The groups are shells around one centre, one inside the other: the same stretched ball of 5 dimensions in 9 sizes.
Known rows, each followed by its group:
| -.42 | -.01 | -.02 |  .03 | -.35 |  .33 | -.02 |  .01 | -.05 | -.05 |  .16 | : Z399
|  .02 | -.02 | -.08 |  .22 | -.02 |  .04 | -.14 | -.05 |  .11 |  .38 |  .04 | : Z999
| -.41 |  .17 |  .04 |  .02 | -.42 |  .55 | -.17 | -.08 | -.12 | -.34 |  .03 | : Z548
|  .25 | -.03 | -.20 |  .15 | -.07 |  .13 | -.26 | -.25 |  .04 |  .10 | -.15 | : Z956
|  .05 |  .12 | -.15 |  .01 | -.27 |  .21 | -.22 | -.12 | -.02 |  .20 | -.02 | : Z399
| -.48 | -.05 |  .19 |  .36 | -.10 |  .36 | -.07 | -.01 |  .05 | -.17 |  .14 | : Z548
| -.08 |  .07 |  .13 |  .40 | -.02 |  .31 | -.29 | -.16 |  .07 | -.05 | -.04 | : Z125
| -.31 |  .09 | -.01 |  .10 | -.21 |  .23 | -.07 |  .05 |  .02 |  .19 |  .13 | : Z867
|  .23 | -.26 | -.22 |  .29 |  .11 |  .15 | -.20 | -.35 |  .08 | -.25 | -.25 | : Z790
|  .29 | -.20 | -.27 |  .21 |  .06 |  .05 | -.19 | -.28 |  .09 |  .04 | -.19 | : Z956
| -.11 | -.22 | -.30 |  .00 | -.10 |  .04 |  .06 | -.05 |  .04 |  .12 |  .02 | : Z924
|  .18 |  .12 | -.07 |  .08 | -.34 |  .16 | -.28 | -.14 | -.01 |  .42 |  .07 | : Z125
| -.27 | -.38 | -.21 |  .10 | -.13 |  .14 |  .12 | -.08 |  .03 | -.14 |  .08 | : Z548
|  .07 | -.24 | -.12 |  .34 |  .10 |  .03 | -.10 | -.16 |  .13 |  .11 | -.04 | : Z399
|  .24 | -.28 | -.10 |  .51 |  .30 |  .10 | -.23 | -.34 |  .16 | -.19 | -.24 | : Z415
| -.33 |  .00 |  .11 |  .28 | -.17 |  .41 | -.15 | -.10 |  .00 | -.24 |  .04 | : Z867
| -.13 |  .13 | -.21 | -.25 | -.56 |  .27 | -.10 | -.03 | -.12 |  .20 |  .12 | : Z924
| -.25 | -.02 | -.13 |  .21 |  .12 |  .30 | -.10 | -.13 |  .05 | -.38 | -.21 | : Z790
| -.52 | -.10 |  .08 |  .21 | -.20 |  .31 |  .03 |  .04 |  .02 | -.10 |  .19 | : Z415
| -.13 |  .07 |  .09 |  .33 | -.07 |  .37 | -.27 | -.18 |  .03 | -.19 | -.08 | : Z125
| -.05 |  .09 | -.22 | -.15 | -.40 |  .22 | -.13 | -.06 | -.07 |  .19 |  .04 | : Z956
| -.48 |  .05 | -.04 | -.12 | -.56 |  .48 | -.04 | -.02 | -.15 | -.23 |  .16 | : Z924
| -.04 |  .16 | -.06 |  .06 | -.28 |  .25 | -.22 | -.08 | -.01 |  .21 |  .03 | : Z399
| -.34 | -.17 | -.19 |  .00 | -.21 |  .32 |  .03 | -.10 | -.05 | -.36 | -.02 | : Z999
|  .00 |  .06 | -.30 | -.08 | -.17 |  .22 | -.15 | -.15 | -.03 | -.06 | -.16 | : Z924
|  .04 | -.01 | -.25 |  .22 |  .26 |  .12 | -.16 | -.17 |  .11 | -.14 | -.30 | : Z415
|  .29 |  .08 | -.14 |  .25 |  .09 |  .03 | -.30 | -.17 |  .12 |  .35 | -.15 | : Z125
|  .03 | -.25 | -.11 |  .21 | -.16 |  .16 | -.11 | -.20 |  .04 |  .01 |  .03 | : Z999
|  .05 | -.22 | -.29 | -.02 | -.26 |  .13 | -.05 | -.18 | -.02 |  .02 |  .00 | : Z956
| -.10 | -.13 | -.01 |  .46 |  .25 |  .25 | -.18 | -.22 |  .12 | -.35 | -.20 | : Z125
| -.16 |  .15 | -.02 |  .06 | -.32 |  .35 | -.20 | -.09 | -.05 |  .01 |  .03 | : Z399
|  .28 | -.05 | -.16 |  .18 | -.08 |  .09 | -.26 | -.23 |  .06 |  .23 | -.09 | : Z956
|  .45 | -.11 | -.13 |  .43 |  .21 |  .03 | -.34 | -.34 |  .16 |  .13 | -.24 | : Z548
| -.12 |  .01 | -.14 |  .27 |  .22 |  .21 | -.15 | -.14 |  .10 | -.23 | -.24 | : Z790
| -.11 | -.32 | -.17 |  .28 |  .13 |  .07 |  .01 | -.13 |  .12 | -.09 | -.05 | : Z867
| -.35 | -.10 | -.21 | -.01 | -.16 |  .32 |  .01 | -.09 | -.04 | -.36 | -.07 | : Z867
|  .23 | -.03 | -.40 | -.09 | -.13 |  .12 | -.18 | -.23 | -.01 |  .01 | -.22 | : Z415
|  .00 | -.25 | -.23 |  .04 | -.25 |  .19 | -.06 | -.21 | -.02 | -.11 | -.01 | : Z999
|  .35 | -.34 | -.43 |  .11 |  .09 | -.14 | -.06 | -.23 |  .12 |  .25 | -.13 | : Z548
|  .46 | -.06 | -.35 |  .08 | -.01 | -.02 | -.25 | -.27 |  .07 |  .28 | -.20 | : Z415
|  .10 |  .00 | -.24 |  .17 |  .13 |  .20 | -.22 | -.24 |  .06 | -.21 | -.31 | : Z790
|  .07 | -.25 | -.05 |  .46 |  .19 |  .10 | -.15 | -.22 |  .15 | -.05 | -.10 | : Z999
| -.23 | -.12 | -.18 | -.12 | -.45 |  .14 |  .05 |  .02 | -.05 |  .27 |  .24 | : Z790
|  .18 | -.28 | -.15 |  .38 |  .16 |  .12 | -.18 | -.31 |  .11 | -.19 | -.19 | : Z924
|  .29 | -.20 | -.29 |  .30 |  .29 |  .01 | -.19 | -.29 |  .15 | -.05 | -.31 | : Z867

New rows, each followed by its group:
|  .41 | -.22 | -.30 |  .23 |  .10 | -.07 | -.19 | -.26 |  .12 |  .26 | -.16 | : Z924
|  .13 |  .10 | -.19 | -.03 | -.30 |  .13 | -.21 | -.11 | -.01 |  .36 |  .02 | : Z999
| -.22 | -.22 | -.08 |  .25 |  .02 |  .08 |  .02 | -.03 |  .10 |  .09 |  .08 | : Z125
| -.33 | -.18 | -.26 | -.11 | -.29 |  .31 |  .06 | -.10 | -.08 | -.34 | -.01 | : Z924
|  .23 | -.28 | -.18 |  .48 |  .40 | -.03 | -.16 | -.26 |  .21 | -.02 | -.25 | : Z924
|  .13 | -.23 | -.36 |  .05 | -.02 |  .05 | -.06 | -.20 |  .05 |  .00 | -.14 | : Z399
|  .15 | -.26 | -.19 |  .47 |  .44 |  .08 | -.17 | -.30 |  .18 | -.29 | -.34 | : Z790
| -.29 |  .14 | -.16 | -.12 | -.33 |  .36 | -.09 | -.04 | -.08 | -.12 | -.02 | : Z924
| -.19 |  .07 | -.23 | -.22 | -.45 |  .15 | -.01 |  .06 | -.06 |  .37 |  .17 | : Z415
|  .24 | -.09 | -.08 |  .35 |  .05 |  .08 | -.26 | -.23 |  .11 |  .18 | -.09 | : Z956
| -.22 |  .11 |  .09 |  .29 | -.07 |  .25 | -.18 | -.02 |  .06 |  .13 |  .05 | : Z867
| -.25 | -.23 |  .04 |  .38 | -.01 |  .30 | -.08 | -.17 |  .06 | -.31 |  .00 | : Z125
| -.32 | -.23 |  .07 |  .44 |  .11 |  .27 | -.05 | -.12 |  .10 | -.31 | -.01 | : Z415
| -.28 | -.07 |  .02 |  .19 | -.19 |  .21 | -.05 |  .00 |  .03 |  .12 |  .15 | : Z956
| -.05 | -.13 | -.16 |  .23 |  .04 |  .30 | -.16 | -.26 |  .03 | -.42 | -.23 | : Z924
| -.27 |  .06 | -.13 |  .15 |  .08 |  .25 | -.09 | -.05 |  .06 | -.18 | -.15 | : Z415
|  .13 |  .08 | -.30 |  .04 |  .05 |  .05 | -.17 | -.11 |  .07 |  .22 | -.19 | : Z415
| -.23 | -.15 | -.14 | -.08 | -.47 |  .23 |  .02 | -.04 | -.07 |  .09 |  .20 | : Z867
| -.11 | -.22 | -.17 |  .22 |  .04 |  .25 | -.08 | -.22 |  .04 | -.38 | -.16 | : Z956
| -.28 | -.12 | -.07 |  .36 |  .27 |  .21 | -.06 | -.09 |  .13 | -.31 | -.17 | : Z415
| -.44 |  .13 | -.17 | -.26 | -.52 |  .35 |  .01 |  .07 | -.13 |  .01 |  .14 | : Z415
|  .06 | -.14 | -.17 |  .06 | -.28 |  .11 | -.10 | -.13 |  .01 |  .24 |  .09 | : Z399
| -.48 | -.15 | -.24 | -.17 | -.38 |  .32 |  .13 |  .00 | -.10 | -.26 |  .09 | : Z415
| -.18 |  .06 | -.27 | -.10 | -.18 |  .17 | -.04 | -.01 | -.01 |  .09 | -.04 | : Z125
|  .41 |  .09 | -.17 |  .22 |  .04 | -.02 | -.33 | -.19 |  .12 |  .48 | -.13 | : Z548
|  .20 |  .04 | -.03 |  .25 | -.12 |  .07 | -.26 | -.12 |  .08 |  .46 |  .05 | : Z924
|  .44 | -.23 | -.32 |  .37 |  .42 | -.15 | -.19 | -.27 |  .22 |  .19 | -.31 | : Z415
|  .02 |  .04 | -.35 | -.17 | -.24 |  .11 | -.08 | -.07 | -.03 |  .20 | -.06 | : Z125
|  .12 | -.07 | -.28 |  .15 |  .12 |  .07 | -.14 | -.17 |  .09 |  .03 | -.20 | : Z399
| -.49 | -.09 |  .13 |  .33 | -.07 |  .38 | -.05 | -.04 |  .04 | -.30 |  .07 | : Z415
| -.49 |  .15 | -.01 | -.19 | -.66 |  .38 | -.02 |  .11 | -.13 |  .17 |  .31 | : Z415
| -.14 | -.19 |  .05 |  .55 |  .31 |  .12 | -.12 | -.13 |  .19 | -.10 | -.08 | : Z415
| -.21 | -.08 |  .02 |  .35 |  .06 |  .30 | -.14 | -.15 |  .07 | -.27 | -.09 | : Z956
| -.42 |  .09 | -.13 | -.04 | -.21 |  .37 | -.04 | -.01 | -.05 | -.25 | -.04 | : Z790
|  .12 | -.18 | -.06 |  .31 | -.04 |  .09 | -.17 | -.18 |  .09 |  .18 |  .02 | : Z956
| -.54 |  .01 |  .17 |  .18 | -.36 |  .50 | -.08 | -.02 | -.06 | -.27 |  .17 | : Z415
| -.10 |  .10 | -.23 | -.30 | -.67 |  .34 | -.12 | -.09 | -.17 |  .10 |  .11 | : Z415
| -.11 | -.22 | -.32 |  .02 | -.03 |  .06 |  .05 | -.07 |  .05 |  .00 | -.05 | : Z867
|  .05 |  .09 | -.05 |  .26 |  .04 |  .02 | -.19 | -.02 |  .13 |  .47 |  .02 | : Z415
|  .39 | -.05 | -.21 |  .28 |  .15 | -.05 | -.27 | -.22 |  .15 |  .34 | -.17 | : Z924
| -.10 |  .17 |  .07 |  .15 | -.33 |  .34 | -.27 | -.09 | -.03 |  .15 |  .08 | : Z867
|  .08 | -.10 | -.31 |  .02 | -.04 | -.04 | -.04 | -.05 |  .08 |  .36 | -.02 | : Z125
| -.07 |  .00 |  .08 |  .26 | -.25 |  .25 | -.22 | -.12 |  .02 |  .16 |  .12 | : Z999
| -.18 |  .11 | -.19 | -.22 | -.55 |  .43 | -.15 | -.13 | -.16 | -.16 |  .01 | : Z415
|  .33 | -.21 | -.32 |  .04 | -.18 | -.02 | -.14 | -.22 |  .04 |  .32 | -.03 | : Z790
| -.07 | -.10 | -.14 |  .36 |  .32 |  .22 | -.16 | -.22 |  .12 | -.39 | -.31 | : Z415
| -.06 | -.03 | -.28 | -.22 | -.48 |  .09 | -.01 |  .01 | -.06 |  .42 |  .18 | : Z415
| -.06 | -.34 | -.29 | -.06 | -.36 |  .19 |  .02 | -.19 | -.06 | -.14 |  .05 | : Z548
| -.06 |  .27 | -.16 | -.13 | -.36 |  .29 | -.22 | -.06 | -.07 |  .17 | -.03 | : Z548
| -.22 |  .07 |  .19 |  .40 | -.07 |  .36 | -.25 | -.11 |  .05 | -.09 |  .03 | : Z790
| -.11 | -.20 | -.05 |  .29 | -.04 |  .30 | -.14 | -.24 |  .03 | -.35 | -.09 | : Z867
